There are 9 hidden switches. A switch that is on adds its own fixed numbers to the row, and there is some noise. The rows also spread widely along 11 directions, which tell nothing about the answers.
In the rows, 128 means zero.
Known rows, each followed by its switches (1 for on, 0 for off):
[118 129 121 167  58 118 112 178  72 137 130 118 120 121 116 150 146 136
  97 157  57 110 189  95 128  90 194 109] | 1 0 1 1 1 0 1 0 0
[139 124 137 119 120 120 148 124 120 136 139 105 104 160 146 145 144 154
 106 152  89 108 136 119 162 101 156 138] | 0 1 1 1 0 0 0 0 1
[150 117 153 129 108  97 137 137 138 132 114 101 102 130 101 104 185 110
 147 118 146 111 150 119 163  96 146 140] | 0 0 0 1 1 0 0 0 0
[122 129 133  84 142 129 121  94 167 108 136 116 137  78 124 136  98 103
 134 127 129 137 116 118  99 108  91 149] | 0 0 1 0 0 0 1 1 1
[123 145 164 171 133 123 108  79 155 149 158 139 126 129 153 113 133  92
 152 134 108 137 147 112 165 110 144 184] | 0 0 0 0 0 1 1 0 1
[129 129 116  92 162 136 123 103 172 105 151 122 107 100 130 130 138 140
 129 144 120 123 115  98 132 105  97 139] | 0 1 1 0 0 0 0 1 1
[141 128 113 103 133 108 126 121 106 112 125 109 152 117 159 118 150 139
 116 139 143 132 132 142  94 139 101 123] | 0 0 1 0 0 1 1 0 1
[123 144 152 186 106 115 115 114 121 142 137 146 120 131 132 115 146 100
 130 140 106 150 121 109 126 119 155 143] | 0 0 1 0 1 0 0 0 0
[123 147 133 111 110 127 125 130 106 138 122 108 136 117 151 154 122 101
 111 145 130 155 148 132 124 116 118 134] | 0 1 0 0 0 0 0 0 1
[136 158 208 135  92 111 131  96 127 162 130 120 133 145 136 149 145  71
 106 156  74 159 112 122 155  75 148 191] | 0 1 0 1 1 1 1 1 1
[126 112 163 169  92 130 125 147  92 120 125 133 143 133 126  96 105 112
 129 103 143 132 126 101 156 144 185  95] | 0 1 1 0 1 0 1 0 1
[152  97 156  92 134 125 134 105 152 112 123  90 123 114 105 130 117 129
 137  99 121  92 146 104 147  92 140 158] | 0 0 1 1 1 1 0 0 1
[142 129 115 147 133 120 132 116 114 115 137 126 110 140 150 103 164 154
 127 131 147 110 140 106 155 118 146 114] | 0 0 1 1 1 0 0 0 1
[140 145 140 114 114 131 130 115 112 122 131 123 143 112 137 123 131 111
 111 131 123 146  94 138  95 110 124 111] | 0 0 1 0 0 0 1 0 1
[133 125 136 150 104  98 143 105 113 133 113 106 124 133 139 117  90 102
 148 107 151 131 142 139 106 120 135 129] | 0 0 1 0 0 0 0 0 0
[124 153 114 125 100 132 127 111 103 117 123 119 114  99 130 152  84 112
 108 137 112 135 146 106  89  84 140 106] | 0 0 1 0 1 0 0 1 1
[127 125 140  93  94 107 140 153 134 119 124 102 116 109 103 139 148 116
 107 153  92 123 121 124 129  95 145 120] | 0 0 1 1 0 0 1 0 1
[129  93 170  89 113 100 144 113 138 118 117  99 159 126 124 144  94 124
 118 130  88 126 103 145  97 134 127 166] | 0 0 1 1 0 1 1 0 1
[127 133 120  89 160 175 116 135  97 110 140 141 167 122 166 140 113 158
 118 127 147 131 116 108 139 154 117 116] | 0 0 0 0 0 1 0 1 0
[131 129 133 147 132 109 135  64 132 128 140 117 123 139 164 146  89 144
 128 138  91 122 126 141  92 109 119 160] | 0 1 0 1 0 0 0 0 1
[129 116 168 148 126 146 121 124 120 134 131 143 152 132 129 110 113 109
 138 110 137 140  97 106 147 138 139 142] | 0 1 1 0 0 0 0 1 0
[137 122 141 101 157 125 130 100 153 133 131 103 131 130 149 132 143 124
 150 117 155 116 150 129 165 117 105 176] | 0 0 0 1 0 0 0 0 0
[123  97 135 146 124  99 143 109 153 112 139 120 104 137 126 120 110 157
 141 137  94 105 123 120 128 131 147 138] | 0 1 0 1 0 0 0 0 1
[134 146 105 145 101 125 107 131 101 128 127 120 132  94 126 131 141 115
 129 133 123 137 157 123  84 100 119 117] | 1 0 0 0 0 0 0 0 0
[131 127 168 126 127 124 137 106 156 115 141 124 121 127 120 120 120 121
 129 122 105 124  90 109 149 111 154 136] | 0 0 1 1 1 0 1 0 0
[135 125 127 110 130 135 127 142 112 115 135 117 148 127 147 120 146 145
 124 128 140 120 125 118 148 133 129 115] | 1 0 1 1 0 0 1 0 0
[130 142 102 101 127 156 119 136 136 104 138 110 100  80 113 128 112 116
 133 114 152 110 160  87 155  81 142  90] | 0 0 1 0 0 0 0 0 1

New rows. What belongs after each?
[124  85 164 137 116 117 115 148 142 139 122 120 148 129 103 114 144 117
 155 121 119 107 159  93 176 133 143 188] | 1 0 1 1 0 1 0 1 0
[123 120 133 126 121 135 130 119 133 113 136 106 111 120 133 138  75 129
 133 116 122 104 160  90 176  98 158 129] | 0 1 1 1 0 1 0 0 1
[124 120 172 138 144 141 123 101 152 135 149 128 132 143 144 132  96 119
 145 120 108 129 124 107 173 133 147 171] | 0 1 0 0 0 1 0 0 0
[148 152  96 130 134 126 133  89  98 118 130 110 116 123 167 133 119 151
 132 123 151 111 149 137 101  91 115 109] | 0 0 0 1 0 0 0 0 0
[140 153 150 128 100 105 138 122 149 139 131  90  91 122 123 111 149  81
 144 127 151 133 159 115 180  79 143 128] | 1 1 0 0 0 0 1 0 1
[138 105 168 122 140 142 123  73 153 114 137 113 156 113 128 133  63 121
 141  98 107 123 101 110 120 114 120 174] | 1 1 1 1 0 1 0 0 1
[136 133 150 142  85 140 128 139  71 136 114 118 148 131 136 133 101 108
 114 116 127 126 144 116 142 101 171 121] | 0 0 1 1 0 1 0 0 1
[120 129 130  97 148 145 135  98 111 118 131 110 150 137 181 163  84 145
 109 132 135 131 142 121 140 138 123 145] | 0 0 1 1 1 0 0 0 1
[133 136 137 117 105 103 140 129  87 138 113 105 143 148 160 153 133 130
 110 151 113 135 141 151 113 126 130 145] | 0 0 0 1 0 1 0 0 0
[166 114 152 110 140 147 131  89 142 117 137 109 126 117 113 114 122 135
 139  93 122  92 116 109 139  74 142 144] | 0 0 1 1 0 1 0 0 1
[135 128 158 128 133 151 128 115 117 133 144 132 145 147 149 141 119 141
 115 134  91 122 106 112 154 120 155 152] | 0 0 1 1 0 1 0 0 0
[134 126 150 140 109 155 122 146  80 120 127 132 151 136 137 133 113 138
 111 116 115 120 128  97 154 122 178 112] | 0 0 1 1 1 1 0 0 0
[140  84 170 118 124 105 153 114 154 125 122 102 118 151 110 115 127 136
 140 113 115 100 125 116 161 127 160 158] | 0 0 1 1 1 0 0 0 1
[136 143 154  89 129 147 139 134 119 120 136 128 143 137 142 139 142 129
  99 148 113 145  77 117 158 125 140 126] | 0 0 1 1 0 1 0 0 1
[105 113  86 139 124 120 115 127 126  92 126 121 125  84 132 125  65 134
 148 114 151 119 159 108  95 142 123  96] | 0 0 1 0 0 0 0 0 0
[141 115 129 129 110 106 127 135 130 108 132 102 109 114 118 111 142 137
 135 126 118  96 157 111 147  93 149 117] | 0 1 0 1 0 1 1 0 1
[142 120 132 132 120 138 129 130 118 132 136 119 116 129 122 125 131 139
 138 117 117 105 148 117 136 105 157 121] | 0 0 0 0 0 0 0 0 0
[119 152 137 145 114 122 135 114 117 125 125 129 124 128 150 126 103 105
 138 130 149 145 117 127 143 120 137 120] | 0 0 0 1 0 0 0 0 0
[114 113 128 129 130 109 136 156 147 108 139 128  99 140 126 116 165 158
 132 153 118 112 132 100 183 147 161 118] | 0 0 0 1 1 0 0 0 0
[146 103 167 108 126 145 127 113 144 120 129 114 145 112 100 121 115 119
 140  97 123 124 118 110 127 121 141 146] | 1 0 0 0 1 0 0 0 1
[120 131 145 159 102 110 133 114 119 118 127 137 127 128 131 124 119 120
 117 144 100 145 101 117 110 125 150 127] | 0 0 1 1 1 0 0 0 1
[136 138 146 136 128 101 126  78 142 134 136 109 113 127 142 146 121 118
 131 140  87 131 146 131  97 100 125 173] | 0 0 0 0 1 1 0 0 0
[123 131 165 130 135 130 133 111 133 126 140 134 134 150 154 132 130 134
 121 147 109 138 111 113 171 143 153 156] | 0 0 0 1 1 1 0 0 1
[124 148 121 137 126 130 117 128 119 110 141 140 128 115 142 127 142 134
 117 150 113 135 108 107 131 118 134 119] | 0 0 1 1 0 1 0 0 0
[146 119 158 177 108 113 127  93 114 144 132 116 129 139 140  99 115 106
 146 101 133 119 147 126 131 103 153 142] | 0 1 1 0 0 0 1 0 1
[141 146 130 151 150 137 111 102 110 121 146 133 130 137 172 119 142 144
 128 128 139 132 138 109 144 129 130 130] | 0 1 0 0 1 1 0 0 0
[138 142 148 142 145 144 118 100 141 100 156 160 131 116 136  99 157 141
 117 140 112 136  60  93 135 112 131 116] | 0 1 1 1 1 0 1 1 1
[151  81 139 113 108 102 144 110 117 132 108  92 144 133 114 126 123 143
 137 111 117  93 152 133  94 109 121 163] | 1 0 1 1 0 0 0 1 1
[124 100 116 151 147 109 119  88 124 108 133 115 137 127 161 131  92 163
 139 117 124 107 154 117 102 142 115 150] | 0 1 1 1 1 0 0 0 0
[126 126 149 175 110  94 117  85 127 136 125 135 150 126 142 109 120  99
 147 137 123 144 126 121 105 125 113 181] | 1 0 1 1 0 1 0 1 1
[117 134 169 131 125 114 122 130 134 141 134 117 128 144 150 142 136 104
 123 148 112 151 145 110 174 139 142 169] | 0 1 0 0 1 1 0 0 0
[133 148 128 144 114 109 120 126  99 119 125 145 145 124 145 117 190 131
 103 163 118 162  90 138  86 136 114 119] | 0 0 0 1 1 0 0 0 1
[125  89 144 153 129 105 132  99 143 125 125 117 128 136 132 117  88 137
 157 109 124 101 142 112 132 129 130 164] | 0 1 1 1 0 0 0 1 0
[145 118 148 127 109  93 152  94 128 130 116 106 120 136 126 121 118 120
 126 132 113 133  99 142  81 110 117 140] | 0 1 1 0 0 0 0 1 1
[158 112 157 127 139 101 141 103 134 144 126 114 128 159 140 100 174 132
 143 127 134 114 123 131 139 122 121 170] | 0 0 1 0 0 1 0 1 0
[124 142 128 105 126 103 116 134 140 135 125 122 140 107 131 134 199 111
 124 170 123 155 122 129 114 119  77 171] | 1 0 0 1 0 0 0 1 0
[142 146 114 147 128 136 129  80  91 120 131 113 143 126 176 126  76 131
 128 110 154 139 133 129  93 120 113 113] | 1 1 1 0 0 0 0 0 1
[130 140 143 172  96 147 113 124  78 117 134 150 151 130 142 124 111 136
 116 131 103 137 119 102 122 126 173 112] | 1 0 0 1 1 1 0 0 1
[136  85 132 143 101 113 120 174 112 134 129 109 127 138 105 113 163 149
 138 127 101  90 182  99 158 132 172 139] | 1 0 1 0 0 1 0 0 0
[124 108 197 125 103 131 121 149 138 158 129 104 126 143 109 153 126  91
 128 125  86 125 171  94 203 110 181 185] | 0 1 0 0 1 1 0 0 0
[128 117 111  94 130 109 133 151 122 109 117 107 133 125 140 120 150 147
 139 140 161 115 153 114 152 141 111 129] | 1 0 0 1 0 1 0 1 0
[119 117 112 117 142 162 118 152  98  98 135 134 154 116 155 117 100 150
 122 115 171 132 125 100 152 165 134  85] | 0 1 1 0 0 0 0 0 1
[138 146 179 169 115 120 131  90 124 144 137 158 149 143 144  90 158  94
 130 135 127 156  63 129 132 117 134 154] | 0 0 1 1 0 0 1 1 1
[124 152 133 125  95 138 135 180  90 121 128 144 129 133 127 126 165 129
  95 159 115 149  81 114 150 126 164  78] | 0 0 1 1 0 0 0 0 0
[152 118 156 147 125 113 135  85 125 137 127 111 133 141 141 113 130 119
 137 111 132 121 119 134 125 103 125 160] | 0 1 1 1 0 0 0 0 1
[125 123 142 144 106 114 136 120 102 125 129 130 150 136 148 116 110 128
 118 135 116 143 105 140  97 150 144 115] | 0 0 1 0 0 0 1 0 1
[144 111 166 101 119 131 152 140 134 131 122 100 114 147 118 116 127 115
 138 108 153 119 126 119 188 123 159 121] | 0 1 0 0 0 0 0 0 1
[123 139 142 127  97 116 139 141 130 134 130 102 103 130 124 148 124 114
 117 149 100 131 138 106 163  94 152 133] | 1 1 1 1 0 0 0 0 0
[161 148 136  75 133 125 146 116 112 124 123  98 140 129 153 123 178 126
 105 134 153 132 105 147 130  96 104 121] | 0 0 1 1 0 0 1 0 1
[ 99  68 158 136 102  71 135 136 151 130 111  88 137 130 119 136  77 112
 152 121 109 110 174 127 139 152 138 177] | 0 1 1 1 0 0 1 0 0
[142 145 140 106 130 120 125 101 116 147 122  93 122 133 156 150 137 108
 130 129 141 121 191 118 150  89 121 171] | 0 0 0 0 1 1 0 1 0
[113 126 156 124 128 130 121 112 139 142 142 135 144 127 145 135 121 109
 126 146 104 140 132 114 145 129 132 171] | 0 0 1 0 0 0 1 1 1
[133 126 166 171 125 104 119  48 170 125 140 135 112 113 116 115 100 103
 160 121  90 120 122 106 108  84 135 190] | 0 0 0 1 1 1 0 1 1
